The same things were measured in two ways. Each way mixes the same 11 hidden numbers, adds some noise and spreads widely along 6 directions of its own, which tell nothing about the thing.
Some things both ways: the first way, then the second way.
[ -2   6   4 -15 -14  10 -15  -6  -1  -1 -17  16 -10  -7   3  14   6   0
 -10 -22]
[ 16  11  16   7  21 -10   7  28  -2   8   5  18  -7  10  -4 -22 -17  -7
 -28 -27]

[ -3   3  11  -5  -7  18  15  13  -2 -14 -18 -10  -5  21  -7   2  -1   9
 -15  -4]
[-16   5  -4   2  21   4  13 -11 -13  -1   7  -4  11   8  -5  -7 -15  29
  13  -8]

[  0   0   2  -7  -3  -3   5  -3   7   2   2 -31  12   4  -1  37 -16   5
  23   9]
[ 16  -1  16  13   2 -17  -6  20  12  -6   1  16 -10 -13  -7  -8 -14 -13
  -8 -15]

[-17 -17   8   6  15  -2   0 -15   5 -15   2 -23  14  31  -7  -9  -5 -14
  -6   9]
[ -7   5  -3 -16  -8  15 -15   5   8   1  31  20  -4  -4   4 -12  18 -16
  -8   5]

[  2  18  23  -1 -13   3  -3  30 -20  -3  -6  53  12   6 -13  -4   8   1
  -6  -6]
[-19 -28  10   3 -10   6 -15 -22  16 -10  26   1   1 -15 -38 -15  37  -6
  -4  10]

[ -5  -2   2  -1  10  14  -3  -9  -7  -3  -5 -37 -10  18  15   2 -17   2
  -3  15]
[ -1  -4   1 -15 -10   3 -10  14  -2  -5  11  13  -8  -4  -6 -16   7 -15
   0   8]

[  8   9   6  23  19  -5   9   0 -18   4  11  -7 -34  -5 -19  14 -32 -11
 -20  10]
[-11   0   2   6   1  11  -2  13 -21  -4 -27  -9  -8  12   3   1  -3  33
   6 -16]

[-10   9  -3  20  -4 -16 -18 -13   5   8  15 -20 -22   4 -12  48 -20  16
 -10  44]
[  0 -15   4   8  -8  -1 -16 -11  19  -5 -13   7  11 -19  14  -4   2   2
 -11  -5]

[-26  -2  -2  -7  -6   3 -11 -11 -32  10  12  21  39  -6  -3  -4  17  33
  19  16]
[  1   7   1  11 -17  -5  -6  -3  24 -13 -17  10 -17 -15   8  17  18 -23
  -6 -13]

[ 16  12  -6 -11  -1  30  17  12 -12  -8 -23  -5  17  -9  -5  -4  -1   0
  18 -32]
[  1 -16 -11  -2 -20  12  -4  25  24   0   0   4   4 -12  23 -13  11   2
 -36 -16]

[  1  11  27  -7   1   4   1  23 -24 -17 -14  32  -2   1   5 -13 -11  -7
 -12 -23]
[-14 -24 -10  -2 -11  12  18   9  15  -3  15  -3  10  -4  -2  -8  15  17
  -1 -32]

[  1   6   0   3  -6 -14 -14 -11 -13   5  12   5  -3 -15  -3  29  -5   4
  -2  10]
[  4   8  11  -1  -1 -11   6 -10  12  12 -13   4   2  -6  13  17  -5 -20
  -6   8]

[ -2  10  -6   5   3   9   3   1 -15   4 -10  -6 -23   7 -14 -16  -2   2
 -14   4]
[-27   0   7   8  -8  -3   5 -33  17 -11 -21 -16   5 -14  -2  -4  21   8
   3 -16]

[-13   3  -5   9  -5  25 -13  -3 -13   3   8 -14  -5   4   3  17 -10  28
 -15  32]
[ 13   8   9   3   6  -3 -16  -7 -10   4 -17  -3   2  -2   0   9  -6 -11
   0  25]

[ -4   8 -18 -19 -30  26  -5  -8  -5  -1 -12   8  33  -9  -6  17  20  26
   8  -4]
[  3  -3   2 -10  19   7 -22   0 -19  -4  10  13   5  12  -8  -2  -7 -28
  -5  45]

[ -3   5  17  -6 -24  13  -9   2 -16   2   3  32  10 -10   4  41   8  20
  -8   5]
[ 14   6  19   0   7 -24 -11   7 -13   4   3  23 -17  -6  -6 -15 -12  -8
  -6  26]

[ -1   1  -6   4  13  -3  -4  -6   5   1  -3 -26  -7  19  -6 -19   2  -6
   2   4]
[ -2  12  11  16 -11 -19   0  17  20  -4 -20   8 -12  -9  20  13 -12  -1
 -17 -22]

[ -4  20   5 -10 -24  25 -10   1  13  11  -7  -4 -12 -21  14  17   7   5
  10  -7]
[-20  -4  -2  -4   8  38  26   5  -4  19  31 -23  -1  10 -24 -14  23  40
  -4 -46]

[-14  27   7   7  -9 -14 -44  -5   7   5   3  28 -47  -6  15  -8   1   3
 -36   1]
[ -3  -1  14  14  13   4  15 -19  10  19 -11  -5  16   7   8  34  -3  17
   1 -29]

[ -8  10  11   1  13  36  14  -9  10   1 -24 -31 -34   6  12 -29 -14 -13
   3 -16]
[ 10  30  -6   9  18  -3   8  11 -28  -3   3  -9  -9  16   0   0 -16  20
  10   8]

[ 17  28 -10   1   3 -23   2  10  12   4  -6  -5 -15 -14 -14  -8  -3 -11
  14 -27]
[ -8  -5   4   5 -10  -8 -23   3 -11 -17 -26   6 -16  -7 -11   0  -8  16
  16  15]

[-16  -1 -23 -14 -11   9 -31  -4  10 -17 -12 -20 -10   9   5 -14   5  22
 -27   1]
[ -5 -10  -7 -12 -11  -2  -4  -5   1  -4 -22  11  10  -6  15 -10  -6  10
  13   1]

[  7   0 -10 -11 -24  26  -9 -15 -14  11  -2  -2   5 -22  -4  48  -3  11
   8  13]
[ -1  17  16  -5   8  -7  10  -4 -11  10  -1  -4  -5   6  -4 -15   4  -3
  -2   1]

[-16  16  10   0 -12 -31  -4  -7 -16  -3  -5  34   7 -27 -14  17  -3   5
   7 -18]
[  2  -2   1  15   1  -3   0 -12   2 -18 -23  -2   4 -13   0   1  -4  12
  22 -27]

[ -1  12  18  11  -5 -17 -25  -1 -15  -3  11  26 -10  -3   3  33 -11   2
 -18  17]
[  7 -19  19   4  -7  -1   3  13  24  11   9  11   7 -13  -3  -7  10 -11
 -25 -29]

[ -8  17  16  20  10  -2   5   2 -17  -4  -7  12 -20  -3 -11 -13  -8 -11
  -7  -5]
[ 11   4  -5   7   7   7  -7  -1  13  -1   8 -12  11  -7   1   2   6 -27
 -31  16]

[-16  -3  24  10   8 -21 -14   9 -18  -4  13   6 -29   3   2   6 -16  -5
 -30  11]
[ -8   5 -11  -7   4  20   6   0   3   5  -2  -1  -2   2   5   9  -5   8
   8 -13]

Other things, the second way, with their names:
q_871: [  1 -28  -7 -13 -24   6 -15   7  12  -7   6  15  -3 -18 -11 -22  20 -11
  -7  11]
q_521: [-14   1 -13 -11   8  26  -6 -13 -10   3  17   4  16  17   3   8  13   9
   4   7]
q_543: [ -5  10  13  12   7  -6   7 -10  -4   5 -18 -19  -5  -3 -18  -2  -3  22
   5 -13]
q_327: [ -9  -9 -12 -11 -15   6  -4 -10 -11  -7  -2   7   4  -2   3  -4  13  22
  30   6]
q_196: [  6   4  22   3   2 -20  -3 -26   1  -4 -17   3  -4  -8 -19  -6  16 -31
   5  15]
q_284: [ 19 -13   8   9   2  -6 -15  41  17  -4  10  16 -10  -5  -6 -12 -14 -26
 -41   4]
q_448: [ -3   9 -15  -9 -25 -13 -11  -4   4 -13  -4   2   3 -13  30  -2   7  -4
   4  36]
q_628: [ -6 -16  -9  -3 -15   3  -9  20  18 -16   3   7   6 -13   9 -12   0 -13
 -16  -8]
q_585: [ -9  10  -8 -17   8  25  -6 -26  -3  14   1 -14   8  -5   5   5   2   2
   9  23]
q_545: [ -4   1  11  17  -7 -12   2 -10  15  -8 -16   3   0 -10   3  -1  12   3
  -7 -23]
q_860: [  6  -8 -12  -6  12  18  20  -9  -4   2   8 -16  10   7 -20   5  12 -12
   8   5]
q_167: [ -7   4   5  -4  17  14  -6 -16  -7  -1   1  -1   1   7 -15   4   1  -9
  12   7]
q_819: [-10 -14  -3  -4   7  21 -11  -5 -13  -5  11  -7   4  10 -37 -13  20   7
   2   7]
q_197: [ 20  10  33  18   7 -29   9 -14  16  13  -6   0   0 -13  -9   6   7 -28
 -18  -7]
q_558: [ -2  -2  -3  -6  -3  -4 -14 -10  13  -4   6   4  17  -9  12  -2   2 -20
 -12  26]
q_766: [-16   5 -16 -20   0  14 -20   6 -28 -15  -6  21 -21  11   7  -3 -11   7
  25  36]
q_274: [-10   5   3 -11   7  25   7   8   4  15  17  -7  -1   6 -14  -6  11  -2
 -12 -21]
q_91: [-26 -10 -10  -6  -7  20   2  -6  12  -5   7   0   3   3   7  -3  23   5
 -10  -9]
q_245: [-18   9 -13  -7 -12   4   3  -1   0 -11   0  16   2   8  21  -1   8  17
  17 -22]
q_435: [-12  -3  15  -4 -15  -5 -16  -2  -9   0 -24   7 -18 -11  -3  -9   1  17
  12   4]
q_126: [ -6  15 -14  -3   7  -6  -4 -13  -1  -8  14  28   1   3  22   8 -12   8
  15  18]
q_957: [ 13 -10 -11 -12  -9   3  -1   2  -4  -3   5   1  10  -5   0 -17   8   0
  13  10]
q_555: [  2   6   5  11  21   6  15   4  22  13   8 -24  22  -4   3   5 -15  -6
 -33 -21]
q_226: [ 7  2 -7  3  9 15  4  0  6 13 -5 -5  3  5  6 18 -7  3 -8  1]
q_808: [ -5   6 -10  -7  -9  17  -7 -32  -1   0 -19  -3  -2 -14  12   4  19   3
  13  11]
q_63: [-10  -9  -7 -18   1  19   4  -2  -4   0  18   7   6   8  -7 -16  18  -9
   2   3]
q_5: [ -8   1  -3  -5   5   8  21   2  -4  12   8 -15   6  11  -3  -5   5  16
  -4  -5]
q_408: [  5  -6  12   8   0  -7   8  13   6   4 -16   5   6   0  11   4  -8   5
  -3 -32]
q_801: [  2  10   6  -2  21   0   3 -15 -17  13  -6  -9   7   0  -3   1 -22  14
  11  16]
q_24: [ -4   2   8   7 -21 -18 -11   2  -2 -19 -18   7 -25 -17  -6 -11  10   5
  16   2]
q_930: [  6  -2  -1  -5 -20   0 -21  14  12 -10   0   6  -1 -24  13 -24   3  -7
 -10  -2]
q_26: [ 20  12   9  16  -3 -30  17   4  29   6   1  13   6 -11  27  11  -8 -12
 -18 -17]
q_58: [ -9   7   2  -8  27  33  15   1   4   5  23  -4   2  16 -34  -6  14 -20
  -6 -38]
q_831: [ 12  -5  -8   0   6  -4 -16  28   5  -8  -5  33   9  14  40  21 -23 -29
 -25  17]
q_815: [  8 -19  -5 -12 -15  19 -16  16  -7   5   8 -10  -3  -7 -19 -21  21  -1
 -14  23]
q_556: [  2  17 -13  -2  12  12  12  -2 -16   9  -9 -12   9  19   9  19  -9  19
  10   0]
q_986: [ 13  -2  -5  11  17  -3  -5  12  14  -2   2  14  11   8  11  12 -18 -17
 -30   7]
q_490: [  7   0 -10  -5   4  -1 -15 -12  -5  -6  -1  12  -1  -5   4   4 -10  -7
  14  37]
q_609: [ -3  11   2   4   6   3   7 -12   4   0   0   1  -4   5 -15   5  12  -6
   1 -10]
q_18: [  1 -10  -9  -6   3   2  14 -18   1  -2   5  -4  23   1   9   2  10  -7
  12  11]
q_898: [  3   9   7   3   4 -18  -8 -20 -12   0 -15   2   0  -8   2   6 -12   6
  18  30]
q_525: [ -2   6   8  11 -19 -26 -18  -6  -7 -19 -22  15 -19 -18  -1 -16   1  26
  20   1]
q_659: [ 16 -13  32  22   1 -23 -14  20  16   2 -10  16  -8 -10  -7  -7  -4 -18
 -38  -9]
q_570: [  5 -25   2   7   5  18  -4  36   1   9   6  -3   6   3  -1 -11  -7  17
 -39 -19]
q_944: [ 11  -8   4  -6  12   3  -9   4   8   1  11   6  10   4 -18  -9  -2 -33
 -15  15]
q_920: [ 17  10   3   3  -4 -14  -7  36   6  -4  -5   5  -8  -5   9   3 -22 -22
 -17   8]
q_795: [  9 -14   5   7  -1  11  -3  15  25   8  14  14   1  -5  11   7  13 -22
 -42 -10]
q_722: [  2  -9 -17  -5  -1   4  -1  28 -10  -5   9  10   9  10   5  -8 -16  26
   3  -3]
q_497: [ 17  -9  -6  -6 -12  -2 -21  17   3 -17  -8  18  -3 -18   8 -31  -3 -14
  -4   4]
q_304: [ -7   0  19  -7 -13   1   4 -25   4  14   6 -23  -7 -14 -35 -23  41  -5
  -6  12]
q_405: [  7  -1  -8  -5  22   6   0  -6 -28  -3  -7 -15  10  10 -19 -11  -9  -2
   5  30]
q_88: [ -6   4   4   3 -11   0 -16   9  -2   5   1   9  -6  -5  22   2  -7  32
  -2   3]
q_702: [-30   1 -21 -19  -1  45   3   1  -1   6  20  -1   0   8  15  -7  16  24
  -5 -17]
q_680: [  7 -10  -5   4  -8   3   3  33   5 -11  -3  10  -6   0   7  -7   0   1
  -7 -26]
q_118: [  7  35 -13   2  27  -4  12   6 -27   6 -16  -9  14  30  22  35 -41  14
  16  16]
q_421: [  4  15   1   4  -2   1 -16  -6 -15  -8 -15   3 -19  -4  -9  -5   7   3
   6  15]
q_212: [-19  -2  -8 -19 -25   9  -2  19  16  -1  10  15 -10   1  17  -6  14  -3
  -6  -4]
q_773: [  0   8   8  18  -1 -10  -3  12   3  -8 -17   3 -15  -7  -1 -10  -7  21
  -8 -27]
q_910: [  9  -1 -12  -9  29  24  32  18  11  23  47 -10  23  26  -9  23  -5 -25
 -19  -5]
q_905: [-13  11  -4  -4  51  27   9  -7 -28  16  12 -12   7  39 -27  28 -28  11
  10  17]
q_939: [ -8  11 -10  -9  11  18   5 -29   5  16   0 -13  11  10   2  33   8 -17
  -3  31]
q_332: [  9  16  40   9   0 -22   9 -32  17  24   1  -2  11 -19  -2  -8  22 -12
 -12 -21]
q_616: [-10  15  10  -1  20  12   2 -10  -4   0  -4 -11  -6   3 -20  -4  -4 -10
   0  -7]
q_27: [  9  -4  -4   3  -4  -1 -13  14  10 -12   5   0  -2  -2 -19  -6   6 -23
 -13  14]
q_537: [  3  22 -17 -16   0  12 -11   6 -13   4   1  -6  -5   9  19  10  -4 -16
  -8  48]
q_811: [ -6  20   3  -1  41  15  27 -16   4  17  14 -23  24  18  -9  12 -15 -11
  -5 -19]
q_948: [-17  -3 -11  -9  -9  25  -6  -4 -23  -8  -5   4  -9   4   3 -21  20  41
  21 -12]

Some of these things the first way, each followed by its name:
[-11  17   6   7  -2   4 -23 -11 -13   6  -4  14 -35 -25   8 -19   6 -14
 -15 -10]
q_537
[ -3  -4   9 -19 -14  35   2  20 -27  -5 -23   1  -7   5   0   8  -5  -2
 -15  -8]
q_811
[  3  14 -10  10   3   8  -1   2  -1   7   3 -22 -11  10  -9  17 -17  19
   5  24]
q_819
[-10  -1  -1   1 -14  -7 -23 -15 -12  -5  10  11  10 -11  -8  37 -10  15
 -10  22]
q_408
[ 10  11   3  14   9 -11   9   4  18  -9 -12 -31 -28   3 -18   1 -15 -32
  -2 -12]
q_555
[ -5  -1   9  -2  10  -1  -1  -1   5 -27 -15  -8  -6  -4  -2 -14 -26 -19
  -9 -27]
q_957
[  0  -3  -3   0   7   1  -1  -4  -5 -18 -13  -9   4   4 -15 -10  -9 -10
  -2  -8]
q_118
[  6  16  -7  -1 -21  12  13   1 -18   1  -5   4  13 -26 -17  42  -4  30
  15   1]
q_405
[ 21   0  -2 -15 -14  43  18  17 -18  -1 -10  -8  24 -10 -10  33 -11  10
  20  -3]
q_5
[  5  16   9   4  10 -18   3   5   9  -9 -14   8 -16   1 -11 -20  -5 -19
   4 -31]
q_525
[ 19  -1  -4  15  16   6  22   4   8  -9   6 -23  10  -1 -23  -6  -7 -15
   8 -11]
q_304
[  0   0   6 -20 -14  35  16   3 -29 -12 -20  13  33  -9  -3  14 -11  14
  11 -14]
q_18
[ -6   9   8   9   5   2 -17  -1 -17  -1   1   7 -27  -7   1   7 -16   6
 -14  10]
q_556
[  1   6  -2  -2   0  20  25 -11  -1   1 -10 -15  11 -11 -11  12 -11   3
  13 -19]
q_948
[ 12  17   7  -2   1  18  -2  14  17  -5 -16  -7 -14   6   1 -10  -3 -23
  -2 -19]
q_88
[  2  20  18  15  -5   5 -11  23 -29 -10   6  38  -4 -25  -3   6  -5   4
 -15  -8]
q_815
[ 19  17   2 -11 -11  18  21  18  -9  -5 -16   5  20 -11  -6  16  -1   6
  22 -24]
q_898
[-16   1  -2   6 -11   7 -30  -4 -10  -7  -2   0  -5  17  -1   6   6  19
 -19  35]
q_558
[  0  -2   1   7  12 -13   1  -2  12  -2  -2 -20 -16  18 -21   6 -18  -6
  -5   7]
q_986
[ -4  23   7 -22 -31  16 -12  10 -11  14 -12  17  -3 -25  16  32   3  21
  17  -7]
q_490
[-11  10   7 -14 -17  13 -10   1 -25  -3 -18  14   2 -22   8  20  -5  15
   2 -16]
q_497
[ -4  14   8 -11  -1  37   7   9 -29   8 -13  -4  -5   3  22 -13  -2  22
   7   1]
q_24
[ -5  13 -11  -3  -8 -11 -12 -22  17  -8  -3 -15  14 -10  -1   8  -2   9
  18  -3]
q_327
[  4  15  -7   7 -27   4  -9   5   4  -6   9  17  26 -17 -21  40  12  26
   1   8]
q_570
[-10  14 -12 -18 -19   9 -19 -23   8  -1 -20  -1  -5 -14  12  -7  10   4
   2 -19]
q_63
[-25  -5  20  28  16 -28   8  -7 -26  -8  22  21  -5  -9 -21   2 -12   0
 -28  -1]
q_808
[-14   9 -25 -21 -25   8 -34 -32   3   1 -13  12  21 -10   2   5  20  24
   4   2]
q_831
[-13  -3  -2  15  11  -4  14 -11  -2   3  12 -16   9   1 -20   6  -5   9
   7   8]
q_421
[  2   0   8 -21 -14  26  -7  -3 -10   2 -10   3  21  -4   9  26  -6  11
  27   2]
q_26
[ 14  11   0 -18  -9  40  13  35 -30  -2 -15  13  14  -2   8  -3   7  17
  -6 -24]
q_435
[  5   9 -17 -14  -7  10   3 -13  -6   6 -13   2   6 -17  -8   0   1   5
  12 -21]
q_196
[ 10  12  -2   7  -1 -18  -9  -1  20  -6   1  16  -5  -2 -24   0  -1 -19
 -12 -19]
q_659
[-19  -8  23  -5   0 -11  -8   8 -44  -2   0  35   5   3  -5   9  -5   2
 -19  -4]
q_58
